The rows are grouped in 4 ways, from coarse to fine. Each group lies inside one group of the grouping before and may be the whole of it. The rows also spread widely along 16 directions, which tell nothing about the answers.
In the rows, zero is written as 128.
Known rows, each followed by its group in each grouping:
[165 128 134 155 115 102 108 121 145 152 120  88 150 156 168 123 119 125
 175 170 100  89  92 114 109 122 113 142 113 151 156  56 116] => k_964 Zug k_169 k_623
[103 191 120  93 123 100 114 133  86 158 210 134 149 110 239  98  92 156
 113 113 143 188  48 123 165 132 100 118 188 130 104 163 124] => k_964 buke k_586 k_840
[130 120 175 149 110 103  99 160 140 136 105 142 108 122 115 134 134 122
 125 130 124 115 132 115  90 153 129 122 123 142 124 128 138] => k_964 Fup k_20 k_156
[167 154  73  96 102 119 166 173 163 122 115 110 171 106 142 124 126 186
 161 119  51 126 151 114 153 109 171  70 140 163 175  49 112] => k_587 Bani k_165 k_728
[164 116 138 140 107 137 172 108 181 110 102  91  92 158 111 146 134 148
 159  92  89  77 159 139 154 119 143  92 125 151 203  68 140] => k_292 kena k_686 k_834
[155 162 118 122 156 166 118  74 134 141 137 111 112 118 107 153 128 157
 128  97 115 101 148 124 170 131 119 166 166 121 136 116 146] => k_292 mene k_222 k_731
[127 136  79  82  76 100  97 141 117 134 152  96 114 129 137 153 130 122
 126 146  89 128  97 129 128  72 135 138 132 124 133  59 168] => k_292 Zaso k_896 k_496
[156 103 127 141 101 128 149 148 149 101 134 111 120 156 112 145 149 127
 154 144 137 126 137 132 134  83 124 127 110 137 146 107 172] => k_292 kena k_782 k_184
[138 138 174 179 144 167 113 155 169 143 169 119 106 122 110 160 167 189
 166 114 169 103 143 117 122 171 125 162 150 176 116 158 171] => k_587 vare k_695 k_873
[121 117 169 134 116 100  77 123 113 118  98 129 137 111 158 105  83  61
 120 164 147 115 107  91 116 123 109 156 148 170  82 122 119] => k_292 rup k_830 k_454
[135 130 140 170  94 124 111 116  91 158 160 148 102  99 120 164 156 160
 131 118 114  98 133 188  96 147 131 119 115  96 163 133  96] => k_292 Zaso k_179 k_562
[169 160 119 105 187 115 125 159 156 105 153  85 147 152 120 127 102 177
 164 106 115 126 111  81 167 143 122 131 134 154 136 101 150] => k_587 Bani k_165 k_764
[149 115 148 140 121 148  87 168  81  93 205 132  91  59  93 171 123 136
 143 143 140  87 159 134 153 103 156 141 125 167  94 153 101] => k_292 mene k_222 k_226
[139 130 142 135 134 139 137 175 109 107 158 156 115  63 117 139 112 157
 138 121 135 130 184 127 149 132 171 108 138 167 114 153  81] => k_587 vare k_196 k_373
[227 134 203 113 146 148  92  95  71  56 145  99  98 125  86 130 135 120
  76 107 132 108 142 143 222 129  39 188  97 127 127 152 130] => k_292 Zaso k_242 k_275
[103  88 121 117  81 134 151 182 127 120 118 148 108 133 110 124 145  78
 101 174 123 170 156 116  86  84 163 122  99 129  89 145 151] => k_964 Fup k_513 k_961
[ 95 137 132 160 133 114 123  88 140 144 105 137  83 142 142 139 131 133
 139 111 171 145 107 156 111 168 117 148 130 120 141 107 115] => k_964 Fup k_20 k_911
[150 129 148 149 116 132 113 131  66 146 149 163 113 131 127 145 112 108
 104 157 107 136 161 138  89 109 130 164 117 102 121 139 147] => k_292 mene k_486 k_350
[ 79 173 143 101 153 130  61  52 125 184 144  81 174 121 208 105  63  99
 128 116  80  45  42  62 139 162 133 118 195 166 110 138  67] => k_964 buke k_586 k_512
[114 126 171 113  48  99  86 107  81  94 113 141 127 106 161 122 129  91
  82 116 112 112  89 152 136 126 104  89 135 147 144 133 102] => k_292 kena k_527 k_717
[132 126 163 109 119 135 131 113 147 147 136  89 102 162 147 113 126 111
 105 121 104 116 103 106 135 134 111 131 129 136 133 132 143] => k_964 Fup k_513 k_255
[114 119 122 136  74  99 121  87 113 160  66 164 104 102 121 136 139 100
  93 124 121 135 143 170  97 116 115 120 137  77 149 113 117] => k_292 Zaso k_896 k_627
[137 183 142 115 122 123 128 160 107 121 142 157 117 130 139 124 142 173
  90  99 117 196 127 137 123 173 115 154 155 128 116 125 193] => k_292 rup k_830 k_832
[133 136 130 133 113 105 115 116 115 122 117 122 165 109 176 111  92 110
 149 155 118 115 107 117 138 118 132 121 144 169 128  93  79] => k_292 kena k_782 k_113
[130 132 118 117 154 132 130 141 109  87 155 123 201 163 167 112  61  68
 162 169 110 111 124  55 143  58 157 113 143 165 100 157 132] => k_292 Zaso k_179 k_668
[158 144 113  92 113 164 150 124 109  74  89 149 216 157  80 111 171 116
  77 132  70 151 146 110 146  99 117 112 116  98 125 170 174] => k_292 kena k_686 k_834
[140 113 176 180 165 119 135 172  97 102 138 167 129 152 118 139  71 114
 154 142 114 103 178 104  71 141 177  97  93 148 139 162 100] => k_587 Bani k_165 k_728
[134 144 150 139  87 105  90 136 103 154 131 153 123 133 177 125 125 106
 105 152 147 161 105 120 100 110  93 164 144 124 112 124 174] => k_964 Fup k_513 k_961
[128 110 156  99  48 113 131 145 153 186 120 104  76  86 145 113 142 125
  88 125  84 123 124 137 123 123 123 111 152 137 133  99 134] => k_292 kena k_686 k_834
[157 146  95 122 110 126 166 180 107 113 194 146 112 113 110 172 126 188
 152 100  73 120 180 155 140  84 188  67 129 113 178 121 141] => k_292 Zaso k_896 k_496
[130 138 166 137 115 115 103 103 130 102 134 129  79 125 141 142 127 132
 124  86 170 120 111 141 165 136  95 126 148 139 147 138 139] => k_964 Fup k_20 k_911
[ 84 129 132 137 127 175 145  89 112 135 130 134 105 140 112 140 143 109
 101 124 120 127 144 145 109 148 152 144 128 123 111 163 111] => k_292 Zaso k_896 k_627
[ 92 113 106 130 139 143 143 125 154 137 100 143  84 142  81 146 125  99
 120 132 156 156 166 112 102 106 154 160 142 109  92 134 186] => k_292 kena k_686 k_834
[112 113 119 156 154 105 118 118 105  75 107 154 139 154  95 134 139 104
 141 147 186 160 106 150 114 132 112 135  77  95 115 155 105] => k_964 Fup k_20 k_911
[ 97 169  91 109 184 107 140 127 101 127 118 143 152 195 118 117 107 132
 111 135 104 199  95 117  80 170 142 151 105  86 112 115 155] => k_292 kena k_686 k_834
[128 143 122 124 129 106 124 147 118 102 129 138 119 104 122 137 114 140
 137 118 128 137 135 137 142 130 143 116 136 144 126 111 109] => k_292 Zaso k_896 k_627
[162 167 149 166 137 131 115  89 124 127  79 152 171 158 140 136 121 130
 137 121 100 102 149 116 112 141 113 146 150 133 161 104 152] => k_292 Zaso k_896 k_627
[107 114 157 132 147 119 130 154  71 140 170 138  73  87 104 130 100 132
 104 140 109 139 144 157  99 176 170 126  90 126 102 148  40] => k_292 kena k_782 k_184
[112 133 107 144  95 113  89 100 109 157 138 163 102 119 148 168 112 105
 134 127 157 116 131 132 112  68 127 138 163  89 138 133 170] => k_964 Fup k_20 k_156
[201 161 158 107 152 134 139 109  69  94 148 114 176 132 137  90 138 166
  87 113  96 155 103 154 187 172  62 129  86 107 153 157  68] => k_587 Bani k_165 k_728
[105 140 158 108 114 100 125  75  94 129  81 141 136 139 164 100  79  82
  87 108  64 113 109 127 111 162 136  80 136 126 157 117  67] => k_292 mene k_222 k_226
[104 124 162 134 121 155 147 119 109 108 178 104 131 158 193 115  81  90
 142 148 114 104 113 103 139 116 159 113 137 197 118 147  94] => k_292 kena k_527 k_717
[105 162 135 125 190 139 110 157 126 116 109 143 166 125  81 118 138 149
 118 132 108 150 123  95  97 211 157 144 114 142  77 154 100] => k_964 Fup k_20 k_156
[ 84 116 121 124 104 119  98 102 152 113  22 165 111 101  58 142 152  92
  93 104 123 111 155 123  95 145 154 108 135 113 118 123 124] => k_964 Fup k_513 k_255
[136 110 102 150 138 101 150 137 152 135 107 137 111  54 109 120 135 154
 164 134 177 149 144 163 154 135 133 110 116 119 121 118  37] => k_964 Fup k_513 k_961
[ 98 158 122 125 140 131 143  85 123 122  66 128 155 109 131 104 128 144
 116 112  65 124 114 150 116 227 162 100 121 162 143  80  16] => k_292 mene k_222 k_731
[108 111 108 168 148 133 156 135 182 148 128  89  75 197 127 169 103 128
 200 144 100  83 149 107  73 123 196 132 106 162 161  43 152] => k_964 buke k_586 k_840

New rows. What belongs after each?
[104 131  96  80 135 112 110 102 114 101 128 127 125 117 112 133 108 111
 109 105 145 144 110 121 167  98 121 111 139  97 119 152 125] => k_587 vare k_695 k_873
[151 125  99 151  95 150 115 109 129 121 107 127 169 129 152 135 158 113
 151 183 164 145 131 128 136  83 101 192 127 153 114  89 149] => k_587 vare k_196 k_373
[149 122 159  98  78 125  47 164  72 133 231 111 128 129 160 155 104  83
 107 165 108  82  93  80 133  34 114 140 143 131 101 177 195] => k_964 Fup k_20 k_156
[137 106 113 114 112 117 137 116 154 132  89 110 122 143 127 118 129 100
 128 152 144 155 129 117 136  94 103 152 121 119 122  98 152] => k_587 vare k_695 k_873
[159 169  90 125 162 115 158 159 149 126 130 109 139 121  93 128 178 219
 149 117 123 187 115 166 145 186 114 150 106 115 133  81 119] => k_292 Zaso k_896 k_627
[ 71 136 106 147 118 124 119  99 123 148 148 137 109 108 181 131 106 117
 151 133 167 133  95 139 123 130 148 124 160 145 113 132  84] => k_964 Zug k_169 k_623
[113 106 129 183 136 105 167 111 200 135  80 111 102 139 107 139 133 159
 197 102 136  84 130 154 105 173 161  76 119 146 185  80  78] => k_292 kena k_686 k_834
[167 114 148 164 120  79  84 141  48 202 193 122 126 110 187 121  92 109
 141 218 119 129  88 153  78 114 100 174  71  89 119 109  52] => k_964 Fup k_20 k_156
[ 84 146 111 109 133 138 137  63 121 130 105 117 120 174 122 132 130 113
  99  96  91 123 100 143 116 161 138 118 127 103 148 124 117] => k_292 Zaso k_242 k_275
[ 87 122 120 134 102 100  99  66 109 154  81 161  99  90 144 134  93  72
 109 125 158 122 132 144 118 101 123 131 167 101 120 130  98] => k_292 Zaso k_896 k_627
[107 118  86 127 121 154 186 106 114 169 124 157 104 134 133 132 123 117
 109 141 126 181 181 151 106  97 158 139 126  80 131 138 127] => k_587 vare k_196 k_373
[143 133 106 142  87 161 107 110 104 137  97 131 144 131 102 154 176 118
 109 170  81 116 149 146  92 123 136 185 102 130 122  74 138] => k_292 Zaso k_242 k_275
[147 118 125 144 125 131 144 151 115 137 132 150 139  99 126 117 127 121
 133 162 133 148 157 129 126 105 135 129 122 116 105 151 103] => k_964 Zug k_169 k_623
[108  74 157 164  59 112 142 178 143 142 137 129  37 142 126 153 145 105
 137 155 130 125 148 153  63 114 162 114  95 146 139 100 146] => k_964 Zug k_169 k_623
[102 146 134 157 128  99  90 178 161  96 105 161 173 145  99 142 166 152
 158 118 156 131  93 102  82 160 135  97 143 141 113 157 186] => k_964 Zug k_169 k_623
[137 134 138 160 133 125 150 124 143 233 131 132 134 114 187  95 115 131
 136 171 131 158 128 120  92 140 115 161 145 111 110 131 102] => k_964 Fup k_513 k_961
[129 123 123 170 148 144 162 133 126 160 146 130  82 163 130 148 127 138
 148 153 131 150 158 145  88 135 147 168  98 115 130 105 139] => k_964 buke k_586 k_840
[142 135 124 125 110 122 134 106 128 114  92 144 122 127  96 150 128 130
 120  95  86 100 165 139 130 113 144  94 137 106 169 114 137] => k_292 Zaso k_896 k_496
[163 159 140 115 146 142 124 119  86  86 153 132 159 156 153 124 103 117
 117 133 110 138 127 107 167 108 115 142 123 137 130 143 133] => k_964 Fup k_20 k_156
[150 123 115 106 140 170 145  92 149  49 112  86 117 195  73 161 127 108
 138  98  72  61 158 101 169  90 159 104 108 144 174 104 160] => k_964 Zug k_169 k_623
[110 132  94 104 127 115 111  95  87 141 156  97  70 119 128 152 101 117
 121 137 101 123 113 160 130 124 147 157 105 112 133  68  80] => k_292 Zaso k_896 k_496
[188 148 150 144 215 168 187  71 151 103 128  70 115 195 132 117  94 149
 162 108 100 103 154 115 185 166 124 151  93 153 175  92  80] => k_964 Fup k_513 k_961
[146 101 141 159 106  98 104 121 143 147 132 101 115 116 146 116 154 119
 154 166 192 135  75 150 134 120  66 160 112 120 113 120 111] => k_964 Zug k_169 k_623
[132 115 137 130  88 115 117 112 107 127 122 132 118 109 121 139 135 110
 112 128 113 106 129 154 128 106 121 108 124 111 144 134 107] => k_292 Zaso k_896 k_627
[116 116  97 142 121 118 117 110 131 129 136 136 131 100 118 150 127 126
 159 131 151 102 125 141 137  91 143 102 131 105 137 140  92] => k_964 Fup k_20 k_911
[ 85 131 156 110 105 116  78 172 137 128 121 127 113 100 109 130 138 108
 103 138 129 131 107  95  96 153 139 146 153 172  65 139 155] => k_292 Zaso k_896 k_627
[110 120 101 160 124 116 151 142 170 153 142 134 106 156 137 155 125 129
 183 131 169 139 136 122 101  85 144 129 154 117 134 122 192] => k_292 Zaso k_179 k_668
[123 155 136 145 172 149 102 114 147 186 146 113  85  71  92 154 123 177
 142 104 120  90 155 125 126 182 153 166 165 136 104 124  97] => k_292 Zaso k_896 k_496
[123 134 117 124 100 146 133 125 119 121 124 136 131 117 132 130 141 122
 116 136 106 130 139 131 131 116 146 122 134 137 124 126 121] => k_964 Zug k_169 k_623
[123 119 119 170 154 129 151 119 145 164 106 162 124 123  98 134 138 133
 147 137 167 154 155 139  95 135 128 144 136  84 113 157 137] => k_292 mene k_222 k_226
[ 92 166  94 114 163 126 109 104 122 195 181 111  92 153 167 145  90 136
 134 130 128 149  96 107 109 128 141 177 158 102 110 111 158] => k_964 Fup k_20 k_911
[143  91 169 142  79 141 117 173 151 125  98 112  94 104  57 141 196 136
 111 151  99 110 152 144  90 165 135 144  91 160 111 101 135] => k_292 mene k_486 k_350
[102 110 132 180 119 132 149 118 114 149 157 144  51 102 138 159 114 136
 156 134 173 132 159 177 110 132 161 145 127 140 131 114  88] => k_292 kena k_782 k_113
[ 81 153 115  64 103 114  77  99  74  90 109 155 161  97 153 115  90  78
  72 112 111 137 102 100 150 112 137 104 166 140 101 153 105] => k_587 vare k_196 k_373
[161 136 132 131 121 140 121 108 146 205 100 129 120 131 115 129 148 127
 100 140 102 131 154 112 102 115 102 173 140  76 128 122 178] => k_964 Fup k_513 k_961
[113 141  74 176  98 114 105  94 154 137  86 145 171 112 155 149 168 155
 186 148 188 139  97 157 116 125 108 150 145 137 143  75 124] => k_587 vare k_695 k_873
[128 180 114  99 149 137 136 103 103 112  76 172 199 178 116 117 112 111
  81 103  55 146 148  91 109 134 142 111 151  93 136 152 177] => k_292 Zaso k_242 k_275
[124 162  87 127 148 139 115 135 141  90 164 102 182 120 129 135 167 182
 173 126 148 129  70 130 166 151 129 122 124 160 120 126  99] => k_964 Fup k_513 k_961
[160 159 147  69 100 132 146 103  75 119 150 116 205 147 172  83 121 121
  67 119  36 132  91 122 167 117 101  79 132 107 156 166 108] => k_292 kena k_782 k_113
[201 126 176 132 128 110 120  95 117 105  50 136 150  87 121  93 116 107
 105 132 115 119 158 131 178 139  76 135 114 127 143 110  58] => k_964 Fup k_20 k_156
[ 88 108 113 122 133  53 105 131 101 145 133 144  64 136 150 136  57  75
 131 140 159 154 105 126  90  96 143 117 115  88 123 112 114] => k_964 Fup k_513 k_961
[140 129 145 152 119 148 100 143 190 170 113 111 126  89 106 141 163 166
 151 121 150  96 136 100 124 149 117 155 169 163 109 126 158] => k_587 Bani k_165 k_764
[134 129 154 112 135  95  46 137 104  97 141 133 137 112 102 145 115 111
 119 119 162 105  98  96 138 112  96 134 141 123 104 168 158] => k_587 vare k_196 k_373
[ 94 139  93  94 120 123 125 149 119 141 142 130 142 100 151 105 119 112
 114 159 129 176 104 109 130 115 144 136 148 134  71 138 112] => k_964 Zug k_169 k_623
[137 154 111 150 172 124 139 141 154 119 103 133 159 148 115 136 120 169
 171 126 113 132 145 110 110 166 156 127 122 148 144  93 124] => k_587 vare k_695 k_873
[134  89  94 133 141  98 171 151 146  76 127  95 121 151 123 125 102 110
 189 158 131 126 123 134 141  94 165  83  66 148 151  82  60] => k_964 Fup k_513 k_961
